There are 11 hidden switches. A switch that is on adds its own fixed numbers to the row, and there is some noise. The rows also spread widely along 13 directions, which tell nothing about the answers.
Known rows, each followed by its switches (1 for on, 0 for off):
[-.40, .13, -.18, .13, .11, .13, -.05, .00, .02, .20, .20, -.11, .06, .05, -.22, -.36, -.07, -.34, -.04, -.13, -.02, .14, .16, -.02, .12, .52, .12, -.36, .24] | 0 1 1 0 0 1 0 0 0 1 1
[-.13, -.10, .50, .17, -.05, .10, -.11, .02, .09, -.06, -.32, .04, .07, -.01, -.01, -.11, -.28, -.27, .15, .06, .26, -.07, -.18, .09, .14, .52, .01, .13, .18] | 0 1 1 0 0 0 1 1 1 0 1
[-.28, .26, -.30, -.05, -.27, .24, -.06, .16, .27, .04, .11, -.19, .14, -.19, -.18, -.54, .25, .01, -.07, -.12, -.12, -.05, .30, .02, -.06, -.07, -.50, -.14, .08] | 0 1 1 1 0 1 0 0 0 1 1
[-.18, -.18, -.15, .10, -.23, -.01, -.18, .19, .09, .15, .35, -.06, .18, .05, -.24, -.45, .02, .01, -.16, .25, .04, .27, -.56, .16, .15, .31, .17, -.17, .07] | 0 1 0 0 0 1 0 1 0 1 1
[-.11, .52, -.46, -.28, -.11, .05, .00, .12, -.04, -.22, -.34, -.04, .14, -.21, -.10, -.22, .13, .03, .22, .13, -.21, .38, .13, -.06, .09, -.21, .07, -.13, .09] | 0 0 0 0 0 1 1 1 0 0 0
[.00, -.17, -.03, -.37, .09, .38, .05, -.17, -.21, -.01, .04, -.05, -.28, .04, -.03, -.17, .03, -.23, -.08, .22, -.26, .02, .11, .01, .03, .37, .09, -.12, -.02] | 1 0 1 1 1 1 0 1 1 0 0
[.07, -.28, .00, .42, -.32, -.05, -.33, .26, -.04, -.16, .21, -.17, .01, -.07, -.17, -.23, -.08, -.13, .10, -.01, -.24, .32, .16, .31, .43, .73, .29, -.30, .01] | 1 0 0 1 1 1 1 1 0 0 0
[-.54, .23, -.25, -.21, -.09, .15, -.07, -.30, .53, -.37, .13, -.13, .22, .13, -.03, -.06, .55, .13, .20, -.40, .00, -.30, -.27, .05, -.16, -.04, -.27, -.35, -.02] | 0 1 0 0 0 0 0 1 0 1 1
[.25, .53, -.21, -.17, -.09, .18, -.16, .07, -.02, -.18, -.38, .09, .23, -.10, .02, -.29, .18, .22, .07, .24, .04, .48, -.37, -.14, -.08, -.23, -.14, .27, .19] | 0 1 0 1 0 0 0 1 0 0 1
[-.11, .32, -.23, .19, -.09, -.04, -.21, -.10, -.19, -.05, .02, -.12, .11, .20, .02, -.03, .67, .15, .31, -.19, .13, .01, -.37, -.03, -.02, .00, -.08, .07, .37] | 0 1 0 1 0 0 0 0 1 0 0
[-.06, .39, -.01, .07, -.03, .13, .04, .12, -.41, .29, -.58, -.04, .04, .00, -.01, -.22, .00, -.15, .07, .33, .10, -.01, -.12, -.10, .01, -.06, -.07, .50, .49] | 0 1 0 1 0 1 0 0 0 1 0
[-.29, .45, -.53, .17, -.27, .03, .22, -.17, -.31, .09, -.13, -.32, .20, .21, -.07, -.52, .31, -.13, -.17, .21, -.01, -.35, .19, -.28, .12, -.36, -.16, .24, .38] | 0 1 1 1 0 1 0 0 0 0 0
[-.23, .06, -.48, -.05, -.15, .10, .12, -.25, -.20, -.04, .21, -.16, .16, .33, -.07, -.29, .53, .12, -.05, .12, -.10, -.19, -.30, .05, .18, -.28, .08, -.06, .33] | 1 1 1 0 0 0 0 0 1 1 0
[-.18, -.11, -.01, -.15, .08, .14, -.19, .16, -.17, .13, .27, -.10, -.05, -.01, -.04, -.14, -.02, -.10, .00, .08, -.15, -.09, -.04, .45, .16, .15, .20, -.09, .21] | 0 0 0 1 0 1 0 0 1 0 1
[-.15, .21, -.22, .08, -.08, -.01, -.20, .37, -.22, .06, -.18, -.06, .13, -.28, -.18, -.18, .21, .02, .27, -.14, -.10, .42, .21, .41, .32, .03, -.04, -.24, .56] | 0 1 1 0 0 1 0 0 1 1 1
[-.47, -.06, .29, -.38, .03, .10, .22, .11, .12, .12, -.41, .03, .07, -.29, -.01, -.31, -.34, -.15, -.05, .30, .06, -.22, -.03, .35, .08, .01, .03, .02, .31] | 0 1 1 0 0 0 0 0 1 0 1
[-.31, -.18, -.06, -.15, .29, .33, -.16, -.28, -.09, .02, -.28, -.06, -.17, .27, .15, -.35, .20, -.20, -.15, -.06, .20, .02, -.11, .05, -.10, .14, -.07, -.26, .09] | 1 1 0 0 1 0 0 0 0 1 0
[-.10, .38, -.17, -.23, .11, .28, -.49, .04, -.03, -.47, -.50, -.08, -.12, -.09, .16, .08, .16, -.21, .28, -.21, .04, .29, .57, -.07, -.03, .01, -.13, -.21, -.11] | 1 1 0 0 0 0 0 0 0 0 0
[.00, .60, .15, -.21, .12, .21, -.14, -.22, .04, -.24, -.30, .13, .26, .06, .02, .04, -.31, -.16, .22, .24, -.05, -.09, -.33, -.14, .01, .11, .18, .44, .13] | 0 1 1 0 1 0 1 0 0 0 0
[-.20, .62, -.44, -.18, -.24, .07, .39, -.21, -.25, -.25, -.25, -.18, .12, .11, -.15, -.05, -.02, -.18, .12, .37, -.18, -.11, .12, -.51, .15, -.15, .24, .27, .29] | 0 1 1 0 0 1 0 0 1 0 1
[-.05, .49, -.10, -.26, .06, .17, .11, -.29, -.20, -.10, -.35, .06, .10, .16, .02, .09, .24, .02, .37, .15, -.09, -.10, -.39, -.07, .00, -.11, .03, .34, .49] | 0 1 1 1 1 0 1 0 1 1 0
[-.15, .39, .00, -.29, .37, .25, -.12, -.05, .00, -.09, -.50, .09, .05, -.23, .12, -.05, .24, .00, .26, -.38, -.18, .11, .30, .38, -.04, .05, -.09, -.20, .39] | 0 1 0 1 0 0 0 0 0 0 0
[-.44, .06, -.06, -.03, -.53, -.29, .01, .14, .26, -.14, .31, -.16, .06, -.14, -.23, .06, .24, -.09, .44, .10, .00, -.16, -.15, -.03, .05, .44, .01, -.09, -.01] | 0 1 1 1 0 1 1 0 0 0 0
[-.29, .06, .25, -.02, .00, -.05, -.32, .11, .34, -.08, -.06, .07, .26, -.17, .03, -.20, -.21, -.11, .13, .10, .04, .14, -.34, .48, .13, .32, .24, -.19, .05] | 0 0 0 1 0 0 1 0 0 0 0
[-.41, -.22, -.18, -.20, .20, .08, -.17, -.09, -.32, .00, -.17, -.17, -.14, .21, .13, -.12, .34, -.09, .19, -.16, -.04, -.15, .14, .68, .25, -.09, .09, -.44, .50] | 1 1 0 1 1 0 1 0 1 1 0
[-.30, .15, -.13, -.09, -.02, -.05, .34, -.36, -.21, -.23, -.62, -.11, -.14, .16, .08, .10, .44, -.09, .31, -.05, .06, -.03, -.08, -.23, -.05, .18, .11, -.03, .42] | 0 1 0 1 1 0 0 0 0 0 0
[-.05, .27, -.11, .01, -.02, .20, .07, .06, -.30, -.09, -.45, -.08, -.07, -.04, -.01, .05, .10, -.15, .34, -.07, -.26, -.05, .43, .12, .18, .14, .09, .06, .37] | 1 0 0 1 0 1 1 0 0 1 0
[-.01, .39, -.15, -.17, -.02, -.01, .11, .09, -.26, -.04, -.24, .13, .16, -.08, -.06, -.09, .04, .02, .30, .40, -.04, .27, -.36, .00, .13, -.06, .32, .21, .38] | 1 0 1 0 0 0 1 0 0 0 0
[-.12, .40, -.57, .30, -.31, .10, .10, -.07, -.26, -.14, .29, -.31, .08, .23, -.24, -.09, .41, -.08, .19, -.05, -.29, .03, .27, -.37, .20, .15, .17, -.09, .29] | 1 0 1 1 0 0 0 0 1 1 0
[-.12, .41, -.04, -.21, -.02, .41, -.45, -.03, -.10, -.19, .13, -.23, -.07, .17, .02, .19, -.09, -.25, .24, .02, -.14, -.50, .18, -.01, -.07, .03, -.15, .38, -.01] | 1 1 0 1 1 1 0 0 0 1 1
[-.59, .47, -.08, -.37, .20, .10, .31, -.03, -.03, .06, -.33, -.06, .07, -.09, -.01, -.03, -.13, -.17, .22, .10, -.01, -.28, -.01, -.02, -.09, -.08, .17, .05, .40] | 0 0 0 0 0 0 0 1 0 0 1

New rows. What belongs after each?
[-.05, -.06, .25, .15, -.12, .12, -.28, .21, -.03, .00, -.42, -.04, -.01, -.18, .02, -.34, -.07, -.22, .00, .07, .29, .32, .10, .10, .11, .32, -.25, -.04, .20] | 0 1 1 1 0 0 0 1 1 0 1
[.23, .53, -.23, .02, -.37, .06, -.20, .21, .13, -.34, .09, .02, .42, -.18, -.23, -.04, .08, .33, .20, .14, -.38, .31, -.28, .00, .22, .02, .21, .19, .05] | 0 1 0 0 0 0 0 1 1 0 0
[-.04, .07, .12, .03, .07, .28, .29, -.06, -.37, .22, -.37, -.11, -.14, .06, .01, -.23, .19, -.01, .09, -.08, -.02, -.33, .16, -.07, -.03, .09, -.22, .37, .63] | 0 1 1 1 1 0 0 0 1 0 1
[-.47, -.06, .03, -.57, -.11, .10, .12, -.25, .06, -.22, -.04, -.09, -.07, .12, .03, .10, .04, -.19, .09, .39, .05, -.40, -.22, -.05, -.03, -.03, .16, .08, -.08] | 0 1 1 0 0 0 0 0 1 0 0
[-.17, .50, -.19, -.26, -.55, -.09, -.04, .33, .24, -.33, -.40, .00, .25, -.51, -.14, -.12, .12, .15, .34, .40, .01, .30, -.16, -.06, .04, -.22, -.20, .09, .06] | 1 1 1 0 0 0 0 1 1 0 0
[-.14, .25, -.32, -.27, -.13, .07, -.08, -.03, -.39, .00, .00, -.05, .12, .22, -.09, -.06, .15, -.07, .07, .53, .06, .12, -.48, -.10, .13, -.26, .24, .23, .27] | 0 1 1 0 0 0 0 1 1 1 0
[-.21, .31, -.04, -.09, -.09, -.04, -.10, -.05, -.18, -.20, -.39, -.05, .10, .13, .08, .03, .14, -.14, .35, .17, .32, -.07, -.23, -.13, .05, -.16, -.01, .29, .31] | 0 1 1 0 0 0 1 0 0 0 1
[-.15, -.01, -.02, -.23, -.04, .14, -.44, -.45, -.16, -.56, -.08, -.17, -.05, .38, .19, .21, .15, -.40, .08, .14, .02, -.22, .02, .09, .20, .10, .16, .01, -.14] | 0 1 1 1 1 1 0 0 0 0 0
[.16, .12, .02, -.28, -.11, .27, -.06, .18, .10, -.18, .13, .05, .05, -.15, -.10, -.02, .08, .27, .18, .09, -.24, .01, -.19, .06, -.04, .13, .06, .23, .02] | 1 1 0 0 0 0 0 0 0 0 1
[-.06, .51, -.25, .10, -.26, .06, -.02, .16, .13, -.12, -.29, -.07, .19, -.08, -.07, -.44, .02, .07, .16, .18, .19, .19, -.15, -.39, -.10, -.09, -.21, .23, .10] | 1 1 0 0 0 0 1 0 0 0 1
[-.28, -.03, .13, -.14, -.76, -.19, .06, .11, .22, -.52, -.26, -.10, .26, -.09, -.12, .18, -.04, -.01, .32, .64, -.05, -.17, -.46, .06, .31, -.15, .25, .30, -.06] | 0 0 1 0 0 0 1 0 1 1 0
[.09, .21, .05, .10, -.35, .05, .27, .09, -.06, .06, -.19, .06, .09, -.14, -.24, -.12, .04, .09, .23, .35, -.16, .17, -.40, -.24, .03, .44, .10, .35, .38] | 1 1 1 1 1 0 0 0 0 1 0
[.04, .08, -.08, -.45, .29, .51, -.22, -.09, -.33, -.12, -.22, .01, -.11, .11, .03, -.02, .00, -.20, -.03, .06, -.22, .10, .31, .15, .14, -.02, .10, -.04, .14] | 0 1 1 0 0 0 0 1 1 1 0
[-.18, -.11, .11, -.09, .13, .20, -.31, -.28, -.07, -.38, -.02, -.11, -.12, .32, .17, .17, .03, -.32, .13, -.10, .05, -.18, .13, .17, .12, .40, .24, -.17, .01] | 1 1 0 1 0 0 0 0 0 0 1
[-.18, -.11, -.39, -.02, -.27, .04, .32, .09, -.26, .10, .21, -.12, -.18, -.01, -.28, -.09, .57, .03, .25, .00, -.18, .18, -.06, -.19, .04, .37, .09, -.24, .26] | 1 0 1 0 0 1 0 1 0 1 0
[-.25, .09, .08, .35, -.38, -.13, -.06, .19, -.21, .04, -.23, -.22, .19, .13, -.06, -.28, -.14, -.22, .07, .37, .39, -.22, -.17, -.15, .22, .00, -.02, .42, .32] | 0 1 1 0 0 0 1 1 0 0 1
[.09, -.03, .08, -.09, -.05, .12, .22, -.14, -.06, -.23, -.20, .05, .06, .01, -.04, .05, .08, .07, .10, .02, -.39, .05, -.03, .15, .24, .43, .45, .01, .25] | 0 1 0 1 0 0 0 0 0 0 0
[-.39, .19, -.17, -.47, .00, .17, .02, -.36, .38, -.29, -.09, -.03, .03, -.05, .07, -.23, .33, -.01, .06, .02, -.04, .01, -.24, -.02, -.19, -.05, -.19, -.30, -.09] | 0 0 1 1 1 0 0 0 1 0 0
[-.15, .46, .28, .11, -.05, -.03, -.25, -.03, -.03, -.11, -.39, .11, .26, -.09, .14, .14, .17, -.08, .40, .11, .22, -.10, -.48, .19, .00, .05, -.05, .40, .38] | 1 0 1 1 0 0 0 0 0 0 0
[-.02, .02, -.04, .24, .05, .09, .05, -.27, -.15, -.14, -.36, -.07, .24, .27, .08, -.43, .01, -.02, -.12, -.04, -.05, -.16, -.15, .26, .35, -.02, .17, .08, .41] | 0 1 0 0 1 1 1 0 0 0 1
[-.40, .24, -.27, -.21, .13, .16, -.19, .16, -.12, .31, -.06, -.08, .03, -.10, -.08, -.42, .21, -.12, .04, .01, .19, .12, -.05, .20, -.05, -.21, -.31, -.15, .36] | 0 1 1 0 0 1 0 0 1 1 1
[.13, .26, -.16, -.12, .25, .51, -.19, -.28, -.02, -.25, -.03, .00, .05, .22, .04, -.34, -.17, -.28, -.16, -.04, -.17, .15, .36, -.19, .09, .28, .15, -.13, -.13] | 1 1 1 0 0 0 1 0 0 0 0
[.09, -.05, .12, -.08, -.05, .19, .07, .16, -.07, .14, -.10, .19, .08, -.23, -.17, -.17, .14, .13, .13, .05, -.27, .17, -.21, .36, .17, .35, .09, .05, .36] | 1 1 1 0 0 1 0 0 0 1 0
[-.37, .58, -.21, -.01, .09, .10, -.06, -.29, -.05, -.12, .36, -.18, .29, .40, -.07, .05, -.09, -.18, .10, .06, -.05, -.49, -.28, -.21, .03, .06, .39, .26, .20] | 0 1 0 0 0 0 0 0 0 0 1
[-.32, -.27, .13, .34, -.52, -.25, .10, .30, -.10, .25, -.19, -.14, -.01, -.08, -.13, -.24, .24, -.02, .26, .25, .23, -.18, -.36, .22, .14, .30, -.10, .15, .38] | 1 1 0 1 0 1 1 0 0 1 0
[-.15, .11, -.36, -.24, -.10, .04, -.09, -.22, .00, -.42, -.35, -.07, .00, .12, .05, -.23, .34, -.08, .01, .13, .16, .39, -.18, -.20, .02, -.03, -.02, -.27, -.07] | 0 1 0 0 0 1 0 1 0 0 1
[-.48, .49, -.25, -.25, -.40, .04, .17, .11, .19, -.17, .12, -.23, .10, -.06, -.25, .12, .17, .00, .52, .01, -.09, -.41, .07, -.27, -.08, -.11, -.15, .15, .17] | 0 1 1 0 0 0 1 0 1 1 1
[-.21, .00, -.03, -.02, .16, -.01, .09, .16, -.17, .10, .17, -.06, .01, .01, -.16, -.07, -.13, -.02, .26, -.06, -.24, .06, -.07, .25, .19, .42, .52, -.14, .43] | 0 0 0 0 1 0 1 0 0 0 1
[.10, .19, -.13, .23, -.42, -.04, -.40, .23, -.13, -.45, -.14, -.18, .07, -.08, -.11, .09, .32, .07, .39, -.09, .03, .31, .06, -.07, .24, .10, -.12, .06, .18] | 0 1 1 0 1 0 0 1 1 0 1
[.05, .20, -.01, .27, -.34, .04, -.11, .32, .01, .04, -.17, -.06, .24, -.27, -.18, -.42, .00, .03, .08, .10, -.09, .17, .02, .10, .23, .09, -.14, .12, .17] | 0 0 1 0 0 1 1 1 1 0 0
[-.33, .38, -.48, .05, -.15, -.16, .33, -.24, -.33, -.14, -.07, -.22, .10, .24, -.21, -.06, .04, -.29, .23, .16, -.16, -.03, .10, -.31, .30, .27, .45, -.11, .39] | 0 1 1 0 1 1 1 1 0 0 0
[-.30, -.10, -.59, -.21, -.04, .10, .34, .12, -.36, -.02, .07, -.30, -.36, .11, -.11, -.19, .46, .00, .27, -.15, -.12, .07, .52, -.28, -.01, .07, .13, -.40, .25] | 1 0 0 0 0 0 1 0 0 0 1
[-.31, .00, -.11, -.17, -.48, -.24, -.43, .20, .49, -.42, -.12, -.06, .21, -.24, .00, -.26, .26, .13, .26, .19, .29, .42, -.49, .27, .05, -.07, -.21, -.38, -.13] | 0 1 0 1 0 0 1 1 1 0 1
[-.15, .28, -.37, .06, .07, -.07, -.27, .03, -.27, .00, -.05, -.11, .10, .10, -.05, -.32, .08, -.11, .03, .13, .12, .41, -.27, .00, .13, .03, .20, -.11, .31] | 0 1 0 0 1 1 0 0 0 0 1
[-.21, -.07, .20, -.21, -.26, -.12, -.06, .32, .28, -.08, .10, .09, .00, -.38, -.24, .04, -.06, -.02, .44, .07, -.03, .24, -.20, .19, .06, .59, .09, -.12, .02] | 0 1 1 0 0 1 1 0 0 0 1
[.00, .13, -.03, -.16, -.03, .28, .31, -.12, .11, -.30, -.29, -.01, .07, -.08, -.11, -.18, -.05, .00, .12, -.14, -.36, .00, .40, -.02, .20, .23, .13, -.13, .21] | 0 1 1 0 0 0 1 0 1 0 1
[-.31, .12, -.42, -.57, -.12, .13, -.16, .05, .01, -.22, .37, -.25, -.09, .07, -.07, -.07, .07, -.08, .08, .27, -.13, .03, .09, -.04, -.03, -.12, .15, -.22, -.14] | 0 1 0 1 0 0 0 0 1 0 1
[-.45, .14, -.40, -.46, -.23, .12, -.23, .04, .04, -.17, .43, -.27, -.01, .18, -.18, -.04, -.12, -.26, .01, .45, -.05, -.08, -.14, -.11, .05, -.05, .20, -.12, -.24] | 0 1 0 0 0 1 0 1 1 1 1
[.00, .01, -.12, -.21, -.15, -.03, .07, .30, -.10, .09, .00, .07, -.04, -.22, -.21, -.26, .01, .13, .30, .31, .01, .49, -.37, .00, .05, .28, .13, -.06, .31] | 1 1 1 0 1 0 1 0 1 0 1
[-.17, -.08, -.39, -.10, .08, .05, .00, .06, -.28, .07, .24, -.15, -.07, .10, -.14, -.39, .15, -.08, -.06, .09, -.04, .38, -.01, -.08, .10, .14, .28, -.31, .24] | 0 0 1 0 1 0 0 0 0 0 1
[-.17, .33, -.26, .14, -.07, .05, .30, -.03, .02, .06, .06, -.15, .07, .00, -.25, -.30, .01, -.03, .18, -.17, -.32, -.05, .18, -.14, .08, .48, .15, -.11, .39] | 0 1 0 1 1 1 1 0 0 0 1
[.01, .30, .03, -.24, -.24, .12, .07, .40, -.19, .17, .00, .01, .11, -.17, -.29, -.09, -.41, -.06, .21, .59, -.18, .13, -.19, .02, .16, .15, .22, .40, .37] | 0 1 1 1 0 0 1 1 1 1 1
[.14, .04, .08, .02, -.14, .20, -.08, -.01, -.30, -.12, -.23, -.04, -.07, .10, -.02, .01, .26, -.02, .14, .07, .04, .03, -.06, -.21, .06, .17, -.06, .29, .17] | 0 1 1 0 0 0 0 1 1 0 0
[-.34, -.03, -.07, -.10, -.27, -.25, .01, .30, .39, -.18, -.01, .01, .10, -.39, -.27, -.20, -.19, -.07, .26, .10, -.10, .55, -.08, .19, .20, .63, .35, -.56, .01] | 0 1 0 0 0 1 1 0 0 0 1
[-.12, -.11, -.34, .08, -.36, .01, -.11, -.17, -.03, -.32, -.02, -.25, -.05, .27, .03, -.29, .57, -.07, .06, -.04, .14, .09, .13, -.27, .06, .04, -.18, -.20, -.06] | 0 1 1 1 0 0 1 0 0 0 0
